There are 11 hidden switches. A switch that is on adds its own fixed numbers to the row, and there is some noise. The rows also spread widely along 17 directions, which tell nothing about the answers.
(in the rows, 128 means zero)
Known rows, each followed by its switches (1 for on, 0 for off):
[ 99 151  78 135 108 177 159 111 163 153 190 156 178 117 102 125 138  84
 140 135 137  91 153 105 145  92  98 138  75  97 132 136 115 139 223 107
 146 133 134 136  97 136 129] -> 1 0 0 0 0 1 0 1 0 1 1
[135 148  95 128 139 147 161 120 137 155 190 118 158 177  94 108 108 118
 114 138 142  82 105 113 162 111 124 180  73 126 153 151 148 123 156 126
 154 133 118 110 118 162 110] -> 0 1 1 0 0 1 0 0 0 0 0
[167  94  86 157 149 121 115 128 107  93 118 108 166 142  84  80  95  93
 141 170 108 155  81  91 152  96 130 145 123 107 132 118 135 162 114 137
 116 105 135 123 139 151 113] -> 0 0 1 1 0 0 0 0 0 0 0
[173  97 111 164 147  92  71  83 184  94 100  77 104 120  94  88 133  97
 145 129 120 105 134 100 162 126 169 106 182 106 134 118 124 198  58  95
 131 146 173 122 138 107  80] -> 1 0 0 0 1 0 0 0 0 0 0
[162 116 132 146 167 126 107 133 147 134 137 110 145 155 121  40 127 132
 115 145 121 110  75 111 173 119 130 151 123 167 175 126 144 177  89 125
 113 149 170 149 152 107 100] -> 1 1 1 0 0 0 0 0 0 0 0
[ 78 126 163 120 147 147 115 173 180 111 121  59 161 185 131  70 116 147
 121 160  79 118 127  69 142 127 113 159 140 148 136 119 130  78 109 169
 108 152 158 104 174 125  81] -> 1 0 0 1 0 1 0 0 0 0 0
[112 154  86 100  94 115 178 163 134 125 150 140 135 162 100 156 108 104
 141 141 141 144  75 125 138 113 111 186  93 138 181 103 143 166 156 118
 131 153 163  91 144 147 145] -> 0 1 0 0 1 1 0 1 0 1 1
[101 134  94  82 111 110 112 183 160  84 134 148 140  98  96 149 141 103
 183 167 131 173 117  81  75 103 134 135 158 106 109  82 111 212 136 142
 131 149 197 120 156 111 166] -> 0 0 0 1 1 1 0 1 1 1 1
[150 151 132  83 140 149  96 170 164 134 170  94 114 150 136 136 111 113
 168 151  92 110 111  83  94  89  90 156 108 142  97 142 113 121 132 135
 110 137 174 106 196 159 114] -> 0 0 1 1 1 1 0 0 0 1 0
[ 90 163 128 165 108 195 176 126 126 190 189 175 157 153 162  98 146 147
  69  74 130  95 113 155 192 119  70 145  90 176 147 177 144 104 175 103
 131 138  87 158  84 116 118] -> 1 0 0 0 0 1 0 1 0 0 0
[129 139 110 112 139 104 138 140 147 130 127 113 117 156 111 104 114 110
 100 127 114 106  96 116 162 125 131 181 121 161 165 116 152 147 108 106
 136 144 149 103 148 131  90] -> 0 0 0 1 0 0 1 1 1 1 0
[126  78  78 167 131  65 116 137 154  93 126  90 151 130  77 102  97 112
 145 195 108 127 109  80 152  81 166 143 119 103 163 125 108 109 137 136
  99 105 105  65  99 153  73] -> 0 1 0 1 0 0 0 1 0 1 0
[156 136  90 146 120 105 113 100 164 123 152 114 130 151 152 147 109  91
 143 100 125 142  66 129 140  88 123 152  90  97 130 155 130  90 122  89
 156 119 125  87 137 175 121] -> 0 0 0 1 0 0 1 1 0 0 0
[130  96 140 150 121 115  89 149 130 131 129 107 125 136  91  78 150 146
 137 160 103 127 140 100 132 119 135 114 185 121 100 148 122 143 108 147
 103 123 127 110 122 107 101] -> 0 0 1 1 1 1 1 1 0 0 0
[121 197  99  92 129 174 165 177 131  97 184 196 145 131 157 167 128 138
 114  86 154 169  89 134 124 109 104 146 117 145 102 126 145 202 127 119
 140 127 136 176 158 135 190] -> 1 0 1 0 0 0 0 0 0 0 0
[101 140 145 158  68 146 117 157 125 144 185 105 135 174 140 177 116 207
 176 117 119 148 139 155 112 121  82 122 181 113  78 201  99 102 116 164
 119 145 105  90 130 126 137] -> 0 0 0 1 0 1 0 0 0 0 0
[ 69 142 108 126  75 146 149 150 154 110 115 107  84 136 106 161 172 124
 105 104 105  95 167 111 142 126 132 125 166 119 101 126 122 116 123 115
 121 103  94 130 105 158 112] -> 0 0 1 0 1 1 0 0 0 0 1
[ 91 136  85 148  96 126 165 134 174 112 132 121 116 123 148 148 142  95
 103  95 116 119 109 113 163  96 130 138 123 133 159 123 130  90 167  92
 112 121 114 105 103 142  95] -> 0 1 1 0 1 1 0 1 1 0 0
[168 129 139 120 151 100  61 139 172 149 179 133 116  92 150 141 132 122
 175 130 142 136 102 107  81 121 137 116 144 137 110 144 101 153 120 118
 115 139 160 123 139 127 125] -> 0 0 0 0 0 0 1 0 0 0 0
[135 134 102 154 155 174 137  89 148  98 130 104  92 118  80 113 164  92
 114 118 125 106 133 106 153 106 162 131 127  97 139 110 140 151  83  88
 133 101 104 138 116 137 117] -> 0 0 1 1 0 1 1 0 1 1 0
[118  99 138 108 142  90 124 193 164  80  82 121 128 150  82  56 161 136
 103 208 104 110  80 106 121 106 142 146 110 154 166  67 116 156 103 126
  88 119 120 162 149 164 147] -> 0 0 1 0 1 0 0 1 1 0 1
[104 121 132 155 133 144 126 136 142 136 154 118 143 125 129  94 138 126
 132 134 130 151  84 100 143 122 124 134 124 146 175 120 127 127 122 134
 108 140 148 117 119 108 120] -> 0 1 0 0 0 1 0 0 0 1 1
[147 132 130 153 147 141 128 106 126 141 142  86  77 105 146 145 164 113
 150 116 142 156  88 122 130 113 166 137 123 149 208 120 137 119  69 111
 100 122 139 103 148 105 111] -> 0 0 1 1 0 0 1 0 0 1 0
[143 168  78  95  94 124 148 139  92 108  70 134  69 120  88 142 190  99
 148 145 106  89 130 137 165  78 128 161 116 137 139  97 137 231  67 105
 156 119 155 200 164 166 159] -> 0 0 0 1 0 1 1 0 0 0 0
[122 114 103 136 131 133  98 136 149 140 114 101  97 125 109  67 163  66
 118 136  70  83  87  76 142  84  96 154  96 145 130 128 122 111 116  95
 137  88 131 147 116 186  93] -> 0 0 0 1 1 0 1 0 1 1 1
[149 108 121 143 135 149 113 138 138  80  86 101 131 142 115  89 105  79
 128 149  82 155  96  80 154  94 108 134 137 123 133  99 133 137 125 120
  94 121 155 117 164 145 102] -> 0 1 0 0 1 0 0 1 0 1 0
[137  97  89 134 113  80 113 153 124 138 153 164 169  92  94 108 112 108
 137 187 117 115 139  96 142  90 137 136 119 124 116 142 110 141 205 136
 103 112 108 106  92 135  91] -> 0 0 0 1 0 0 0 1 0 1 0
[164 134 162 122 156 122 129 114 158 154 166 107 147 155 133  97 111 117
 103 131 146 122 101 124 158 137 152 160  99 124 163 132 170  78 150 115
 117 152 133  76 158 117  89] -> 0 0 1 1 0 0 1 0 1 0 1
[131 145 133 104  75 149 116 148 202 183 144 125 100 127 139 163 158 107
 177 132 112  89 124 148  62 105  46 125 125 145 146  96  51 159 225  81
  61 166 191 154 155 143 137] -> 0 1 1 1 0 0 1 1 0 1 0
[125 129 155 130 114 143 101 183 113 152 187 143 125 129  99 137 154 182
 161 178 116 103 151 129  87 103 104 124 131 123  70 178  96 110 149 158
 102 102  70 139 108 169 149] -> 0 0 0 0 0 1 1 0 1 0 0
[147 142 119 149 117 158 138 129 151 147 184 115 122 146 137 143 151 150
 174 150 135 120  95 150 123  64 108 137  72 115 167 154 102 112 135 117
 102 123 115 128 147 148 146] -> 1 1 1 1 0 0 0 0 0 1 0
[132  88 157 114 153 156 120 142 114 151 113  72 117 153  22  42 130  97
  86 195 100  76 164  73 139 147 150 168 152 122 136  88 154 140 150 144
  80 109 124  84 122 133  60] -> 1 1 1 1 0 0 0 1 1 1 1
[ 92 124 105 131 135 151 135  99 178 141 143 134 150 122  78  87 165  87
  95 131 134  73 136  96 133 122 142 139 108 103 137 106 122 139 161  95
 158 127 107 144  74 141 122] -> 0 0 0 1 0 1 0 1 1 0 0

New rows. What belongs after each?
[151 118 120 146 131 103 125 112 194 104 145 108 145 146 106 106 116 117
 159 161 142 136  88 111 154  99 147 137  99  96 183 113 125 140 123 106
 120 168 161  87 151 117 123] -> 0 1 0 1 1 1 0 0 0 1 1
[ 93 123 149 135 113 123 110 151 210 130 153 106 127 140 150 119 147 137
 134 128 115 121 118 105 114 104 123 126 135 121 133 139 111  75 153 120
 102 147 135  87 126 120 107] -> 1 1 0 1 1 1 0 1 1 0 0
[145 138  85 119 129 134 125 124 133 134 133 106 136 122  99 110 119  91
 152 145 107  96 145  96 159  97 123 151 137 138 143 119 127 193 137 123
 124 151 196 122 158 102  86] -> 0 0 1 1 0 1 0 1 0 1 0
[ 97 125 125 142 117 159 133 167 125 100 138 110 121 135  73 126 155 170
 132 163 123 113 159 120 111 114 133 112 174 123 117 116 105 170 103 144
  96 110 103 148 122 132 144] -> 0 0 1 0 0 0 0 1 1 0 1
[141 121 172 132 107 137 106 159 129 104 112 152 126 126 132 109 164 156
 133 157 126 167 116 138 126 103 133 111 145 106 109 118 129 141 119 142
  88 125 105 149 145 128 159] -> 1 1 0 1 0 0 0 0 0 0 0
[106 148 148 102 131 163 167 176 117 145 178 161 123 135 122 138 154 141
 103 141 155 162  82 124  98 125 129 158  95 156 154 115 147 124 140 131
 100 121  91 111 126 130 167] -> 0 0 1 1 1 1 0 1 0 1 0
[149 131 147  81 133 155 145 152 127 136 162 113 145 168  41 125  94 113
 115 168 148 115 156  98 104 162 140 168 160  97  99 109 162 160 180 148
 113 147 139  64 140 127 118] -> 0 1 1 0 1 1 0 1 1 0 0
[141 138 160 129 112 122 130 118 173 130 125 137 111 113 153 133 155 118
 119 128 141 126 108 145 152 127 141 125 106 138 177 100 126 122 140  92
  92 160 134 130 146 114 125] -> 0 0 0 0 0 1 0 0 0 1 1
[158  91 157 161 117 126 102 113  90 171 122 110  92 131  63  86 175 140
 135 170 139 107  93 159 116 136 137 136 133 133 160 119 118 170  82 114
 102 114  96 143  98 141 141] -> 0 0 0 1 0 0 0 0 1 0 1
[121  76 117 159 103  74 108 145 142 143 124  90 154 139 136 111 105 109
 147 158 102 147  94  95 144 125 126 142 143 140 163 139 116  71 165 149
  97 132 135  70 114 134  64] -> 0 0 0 0 1 0 0 0 0 0 0
[116 178 101 113 139 172 137 118 200 129 182 183 141 127 133 109 175 111
  81  89 143  69 119 124 146  93 121 132  75 112  92 140 128 163 144  70
 170 124  94 193 107 153 156] -> 1 0 1 1 0 1 0 0 0 0 0
[136 142 152 106 112 144 108 149 144 111 116 143 162 142 160 116 120 116
 139 130 107 160 117 111 140 115  98 133 142 118  90 121 141 126 154 147
 122 155 161 139 175 128 134] -> 0 0 0 0 0 1 0 0 0 0 0
[165 149 202 117 175 206  92 137 137 188 205  77 109 168 142 118 126 154
 145 131 130 112  92 119  76 139  95 149 109 163 128 154 127  92  98 139
  99 142 137 115 172 145 131] -> 0 0 1 0 0 1 0 0 0 0 0
[ 92 131 175  89 178 136  73 190 153 188 194  74  90  90 121 108 179 147
 176 174 123 110 132  47  49 129 156 153 148 182 152 134 113 112 100 181
 101 138 174  88 139  94  97] -> 0 1 0 1 0 1 1 0 1 1 0
[108 150  92  78  84 117 140 182  96 150 158 155 134 177  80 142 136 140
 128 141 129 112  97 137  99 138  97 185 138 142  85 134 133 198 126 148
 164 125 134 137 123 170 168] -> 0 0 1 0 0 1 0 1 0 0 0
[109 113 132 131 143 158 128 146 117  96 111 140 140 150  84  68 158 125
  86 140 131 161  91  99 133 152 150 141 156 118 109  95 159 172  84 144
 129 105 106 152 112 129 153] -> 1 0 1 0 0 1 0 0 0 0 0
[ 98  98 128 125 108 107  86 157 180 112 104 146 175  75 155 106 139  88
 143 145 109 160 138  72 108 119 118  95 173 125 114  93  94 130 207 141
  88 146 170 138 120  99 103] -> 0 0 0 0 0 0 0 1 0 0 0
[124  92  98 175 114 132 102 145 135 101 126 119 101  98  96 122 155 120
 125 136 104 120 125 115 122 106 133 101 161 119 101 131  92 149 117 106
  81  70  87 145  84 163 108] -> 1 0 1 0 0 0 0 0 1 0 1
[140 118 162 111 136 148 119 140 156 135 135  96 135 184  79  82 133 144
 117 182 112  88 143 119 132 133 130 153 126 117 124 114 133 126 133 137
 100 147 126 113 156 134 111] -> 1 0 1 0 0 1 0 1 0 1 0
[ 91 140 140 124 141 140 137 160 165 124 147 145 117 168  85  66 168 167
  56 116 124  86 122 116 147 143 138 138 151 153 110 136 145 173  80 112
 140 131  90 151 106 119 131] -> 0 0 1 1 1 1 1 1 0 0 0
[ 66 113  65 140  85 155 158 157  72 130 134 121 150 139  90 122 122  87
 101 115  96 160 133  70 154 122 125 167 169 102  79 145 165 103 167 170
 139  71 101  70  71 146  81] -> 1 1 1 1 0 1 0 1 0 0 0
[116 142 135 103  57 132 159 125 127 177 119 127 116 153 148 164 145 103
 118 117 122 114 131 155 151 144 103 162 127 133 147 117 141  87 204 120
 105 154 135 102 134 131 102] -> 0 0 1 0 0 1 0 0 0 1 0
[ 96 141 117 144 148 165 148 137 135 144 194 163 174 102 140 118 120 115
  97  95 155 162  97 101 120 135 123 137 127 144 136 139 141 131 168 126
 131 128 110 119  85 105 125] -> 0 0 0 1 0 0 0 0 1 0 0
[141 121 104 123 143 132  84 133 137 115 144  86 112 126  60 112 120 114
 174 157 107 113 154  71 115 117 141 137 181 109  98 130 121 201  91 146
 135 132 181 103 140 122 106] -> 0 1 0 0 0 1 1 1 0 1 0
[129 103  82 163  91 124 106 128  98 149 161 123 114 111 106 145 146 101
 187 136 131 172  60 119  93  91 105 136 133 114 141 148 111 148 124 125
 134 102 141  96  95 151 148] -> 0 1 0 0 1 0 0 1 1 1 1
[136 130 114 153 133 174 134 111 172 100 112  83 125 174  89 102 111 107
 133 127 104 105 114 125 150 135  87 141 140 133 161  86 107 196 105  91
 102 160 175 150 158 132 114] -> 1 0 0 0 0 1 0 0 0 1 0
[156 127 126 151 180 167 122  94 134 133 141  98  89 113  99 103 128  79
 104 108 128 129  90  98 138 130 147 143 119 150 173 103 139 156  79  80
 105 116 137 112 123 128 101] -> 0 0 0 1 0 1 1 1 0 1 0
[171 118 124 136 139  67  54 136 189 123 114 113  44 103 170 111 179 121
 123 111  99  90  75 128 127  91 151 117 135 177 139 133  96 148  52  68
 100 110 136 152 143 152  96] -> 0 0 1 0 0 0 1 1 0 1 0
[106 128 137 121 126 164 131 137 153 120 139 110  80 123  89 140 186 123
 124 136 139 127 132 108  95 132 158 131 144 111 131 101 125 153  96 117
 107 111 105 122 115 128 144] -> 1 0 1 1 1 1 0 0 0 1 0
[ 98 127 169 125 132 193 139 123 162 175 172 101 142 149 104  99 157 118
 125 136 132 110 149 101 113 152 116 143 135 111 144 118 141  86 195 138
  99 148 137  98 120 102 103] -> 1 1 1 0 0 1 1 0 1 1 0
[128 132 127 183 147 210 139  97 131  86 157 103 156 126 100 109 141 131
 166 152 125 146 157  93 163  79 134 100 121  76 134 147 134 115 108 144
 130 124 107 133 140 110 139] -> 0 0 0 0 1 1 0 0 0 1 0
[ 95 165 127 133 145 165 162 186 121 129 211 148 146 137 124 143 114 183
 120 135 129 126 128 112 130 112 105 148 113 175 135 167 125 133 135 150
 106 119  88 130 125 136 129] -> 0 0 0 0 0 0 1 0 0 1 0
[110 104 190 141 121 130 129 149 129 154 136 107 136 174 120 112 148 162
 126 148 148 176  62 145  87 177 122 148 140 140 179 106 126  92 117 147
  89 142 102 106 122 131 151] -> 0 0 0 0 0 0 1 0 0 0 0
[170  97 136 125 116  94 101 127 151  74  72 114 155 138 111  93 100  92
 136 183 102 147 139  99 172 101 145 125 150  80 119  94 142 128 159 135
  94 148 153  99 170 126  96] -> 0 1 0 0 0 0 0 1 0 1 0
[102 116 162 104 110 131 126 133 128 159  90 103 120 152  87  84 163 113
  98 153 113  96 139 114 139 156 135 163 157 136 141  95 151 130 133 137
 126 149 139 119 122 119 104] -> 0 0 0 1 0 1 0 1 1 0 0
[ 79 149  87 144 136 138 138 166 173  84 173 132 174 131 134 118 123 158
 141 147 108 109 154  86 169  74 126 129 120 133 125 158 116 136 130 150
 137 129 122 142 135 121 109] -> 1 0 0 0 0 0 0 0 0 1 0
[137 153 137  98 147 142 120 123 161 126 150 117 134 114 149 140 131  97
 151 131 139 150 115  91 127 113 149 150 109 122 149 112 144 122 129 132
 134 158 171 101 170 107 123] -> 0 0 0 1 0 1 0 0 0 1 0
[103 117 159 114 136 133  88 150 156 185 173  93 158 145 102  60 151 148
 158 182 117  93 138  86 115 128 117 151 136 145 141 142 119 137 133 170
 130 159 173 117 143  94 100] -> 1 0 0 1 0 0 0 0 0 1 1
[156 137 144 105 150 143 105 120 158 173 141  79  91 122  99 116 139  89
 144 156 118  63 132 103 114 117 128 157  99 152 166 103 113 145 125  99
 105 145 175 115 157 145  97] -> 0 0 0 1 0 1 0 1 0 0 1
[115 115  81 155 135 163 114  91 169 161 175  79 102 104  90 128 138  66
 122 114 108  50 160  71 132 108 134 137 127 112 124 151 108  91 176  94
 118  93 111  92  68 161  47] -> 0 1 1 0 0 1 0 0 1 1 0
[141 116 129 109 154 164 113 144  95 113 103 109 103 117  46  59 171  95
 123 186 105 108 143  66 144 115 156 141 143 130 121  94 158 193  81 148
 121 105 145 146 145 126 122] -> 0 0 1 0 1 1 0 1 0 1 1
[103 111 104 165 100 200 107 107 121 138 117 106 112 161  90  93 160  91
 102  88  91 116  98 105 114 133  68 128 168 103  65 134 110 147 114 111
 143  80  96 168  79 188 133] -> 0 1 1 0 0 0 0 0 0 0 0
[132 123 167 106 149 163  77 157 166 148 168 130 119 116 103  99 175 125
 157 174 126 111 103 104  59 116 112 131 103 125 110 110  97 146 127 124
 105 124 138 157 136 154 165] -> 1 0 0 0 0 1 0 0 1 1 1
[131  91  86 123 133  92 114 126 139 146 125 108 163 158  62  56  85  58
  96 162  95  96  94  65 162 132 122 187 114 124 126 118 146 135 171 124
 138 123 146  83  95 163  53] -> 0 1 0 1 0 1 0 0 0 1 0
[ 95 122  95 133  48 107 135 140 121 143  99 118 124 170 120 133 147 110
 142 121 106 143  78 148 141 124  83 164 138 119 126 119 120 144 128 121
 142 131 149 123 123 157 135] -> 1 0 0 1 0 1 0 0 0 0 1
[154 112 145  95 117 132 119 147 117 137 141 127 133 147  59  97 150 122
 129 200 117  91 174 108 136 117 152 155 130  90  88 133 157 124 169 154
 119 119 106  94 136 135 114] -> 1 0 1 0 1 1 0 1 1 1 0
[163 128  75 109 113 124 132 105 107 136  94 107  98 124  74 124 139  41
 156 153 119 114  78 121 131 103 118 178 100 125 170  73 134 203 115  89
 142 134 193 129 149 159 133] -> 0 0 0 1 0 1 0 1 1 1 1
[145 142 132 151 168 204 148  88  95 124 148  99 123 126  88 113 113  87
  98 100 144 142 124 104 155 143 148 143 141 118 147 113 177 151  98 113
 135 120 126 104 128 118 114] -> 0 0 0 0 0 0 0 1 1 0 1
[153 136  71 137 143 158 116 107 124 165 190  95  88 118  52 138 140  83
 156 109 143  82 115 108  94 130 119 149 143 131 129 139 118 220 102  87
 152 108 159 127  99 153 120] -> 0 0 1 0 1 0 1 0 1 0 1
[178 115 179 125 152 139  67 141 124 150 168 103 109 130 133 109 122 131
 145 144 117 133 110 105 111 129 128 133 147 135  86 167 142  98 105 144
 110 126 127  87 150 132 107] -> 0 0 0 0 1 1 0 0 1 0 0
[100 111 108 125 146  95 122 146 191 100 141 128 171 139  97  89 138 117
 120 157 131 128 110  80 128 132 161 137 129 110 139 103 123 133 147 137
 132 134 130 128 111 131 120] -> 0 0 1 0 0 1 1 0 0 0 0
[138 106 106 153 135 113 117 106 175  76 123 114 146 138 123 113 122  86
 135 136 118 162  79  92 154 100 152 132 104  83 137 118 137  91 115 109
 138 119 111  96 125 151 119] -> 0 0 0 0 1 1 0 0 0 1 0
[ 86 136 116 107 109 149 176 120 155 134 135 128 147 204  58 104 119 102
  65 106 143 129  94 115 141 187 123 187 140  98 131  91 167 145 158 116
 151 145 117  89 100 141 122] -> 0 1 1 1 0 1 1 0 0 1 0
[ 73 133  93 122  53  69 118 191 152  76 132 211 182 122 173 161 135 150
 139 101 136 228  84 133 122 130 114 116 193 106  61 131 122 176 155 154
 142 146 141 133 114 105 176] -> 1 0 0 0 0 1 0 0 0 0 0
[165 124 113 117 119 100  84 163 156 120 172 156 164 134  99 121  98 131
 159 166 117 117 130 110 114 101 105 125 133  92  53 164 107 150 183 136
 119 124 122 121 128 172 126] -> 0 1 0 0 0 0 1 0 0 0 0
[157 166  99  88  91 128 131  99 168 145 122  68  98 181 147 184 125  68
 164 110 110  86 106 132 135 104 109 183  87  96 129 122 135  86 136  97
 162 147 174 100 190 195 115] -> 0 0 1 0 0 1 0 0 0 0 0
[129 130 142 141 156 190 116 102 145 140 145 103 114  77  99 118 166  87
 144 138 147 117 152  88 109 116 156 113 139 112 161  97 126 149 137 119
 106 130 155 128 125 104 122] -> 0 1 0 0 0 0 0 1 1 0 1
[137 117 187 156 148 211 111 137 135 140 140  84  97 151 130 103 140 119
 144 128 116 175  52 112  82 126  75 127 124 156 177  99 107 117  94 113
  65 129 147 121 156 141 152] -> 0 1 0 0 1 0 0 1 0 1 1
[147 112  80 127 163 129 128 126 166 138 175  98 173 144  65  83  84  82
 148 169 125  99 109  66 131 120 124 162 109 132 160 113 121 184 163 118
 124 154 185  95 134 119  84] -> 0 0 1 1 1 1 0 0 0 1 0
[134 164 118 138 158 208 115  99 182 175 188  84 111 114 113 127 136  94
 168  95 129  82 146  93 107 114  95 130 129 133 151 133 103 181 140  93
 121 160 206 137 144 108 105] -> 1 1 0 1 0 1 1 0 0 0 0
[165 141  99 138 191 187 142 118 133  88 179 116 117 114  73 140 108  96
 127 139 142 133 123  92 118 109 158 133 107 109 132 114 134 163 109 104
 105  90 101 124 131 160 134] -> 0 0 1 0 0 0 1 0 0 1 0
[ 96 119 128 157 123 155 103 129 120 185 187 113 149 132 149 104 165 132
 153 126 124 137  78 107 100 102 100 145 106 128 130 176 120  69 128 152
 159 107 105 120  95 145 133] -> 0 0 0 1 0 0 0 0 1 0 0
[146 105 116 139 152  97  81 163 131 125 159 127  82 109  90 113 153 132
 129 143 124 121  97 106  98 118 157 134 152 143 101 149 124 166  73 114
 118  84 101 114  99 156 121] -> 1 0 0 0 1 0 1 1 1 0 0
[131 111  58 120 149  70 104 152 167 116 159 123 139  83  82 117 128  96
 163 163 143 121 109  66 103 114 169 136 146 138 149 110 103 224 125 124
 127 136 182 116 108 107 103] -> 0 0 1 1 1 1 0 0 0 0 0
[181 148 112 104 159 163 115 105 126 170 192 111 104 140 101 136 128  86
 149 127 152 112  75 113  97 123 123 172  91 135 137 138 142 168 107 102
 151 126 153 115 147 157 139] -> 0 0 1 0 1 0 0 0 0 1 0
[102 109 119 127 132 111 117 190 133 130 133 133 155 137 141  70 134 117
 125 161  93 151  57  85 129  93 103 162 107 172 151 125 129 111 135 145
 112 122 147 121 132 133 116] -> 1 0 0 1 1 1 0 1 1 0 0
[116 118 106 139 137 144 153 140 122 140 136 126 185 160 113  73 129 102
 142 155 134 161  61 107 143 123 100 169  99 151 197 102 143 166 142 141
 136 154 177 143 139 113 143] -> 1 0 0 0 1 0 0 0 0 0 0
[108 125 119 174  76 136 117  97 164 127 110  98 133 190 114  96 149 157
 139 112 106 103 119 154 175 113  86 123 165 109 136 145 109 154  97 115
 149 166 144 146 130 117 123] -> 0 1 0 0 0 0 0 1 0 1 0
[155 150 138 110 154 167 113  97 185 125 147  79 156 196  75  69 136 125
 148 161 116  63 146 100 151 103 121 151 108  85 115 133 141 161  97 124
 175 173 167 145 186 129 133] -> 0 0 1 1 1 1 0 0 0 0 0
[126 155 122 125  76 147 114 131 126 168 178 142 129 128 180 163 130 121
 134  72 129 143 124 129 141 111 102 132 154 118  81 182 149  94 170 132
 137 130 140  90 134 121 106] -> 0 1 1 0 0 0 0 1 0 0 1
[111  95 113 154 136  98 116 153 192 162 158  75 135 196 109  69 114 117
 138 157  96  98  35 104 120 117  84 177  80 168 199 133  99  95 136 105
 108 142 158  87 118 169  90] -> 1 1 0 0 1 1 1 1 0 1 0
[136 139 102 106 165 131 134 164 135  92 150 167 141 125 137 100 118  88
  76 114 130 163  54  82 138 105 142 157  94 143 108 119 163 142 115 112
 138  92 101 133 129 162 136] -> 0 0 1 1 1 0 0 0 0 0 0
[176 139 139 124 180 208 122 107  77 196 212 125 117 110  76 105  95  82
 102 116 142 110 135  83 125 155 121 160 131 161 110 158 169 166 145 121
 122 119 134  80 108 112  86] -> 0 0 0 0 1 1 0 1 0 1 0
[116 133 146 119 157 130 135 171 156  76 109 132 142 147 142  92 133 127
  97 151 113 149  70 107 145 112 138 153  95 153 154  92 144 111  97 128
 112 128 113 149 157 154 145] -> 0 0 0 0 0 1 0 0 1 0 0
[143 125 103 126 137 112  89 129 171 126 145 129 134  92 126 122 121  90
 148 118 131 124 126  85 122 125 130 117 168 144 120 122 114 195 134 110
 125 151 187 133 129 107 100] -> 0 0 0 0 1 0 0 0 0 0 0
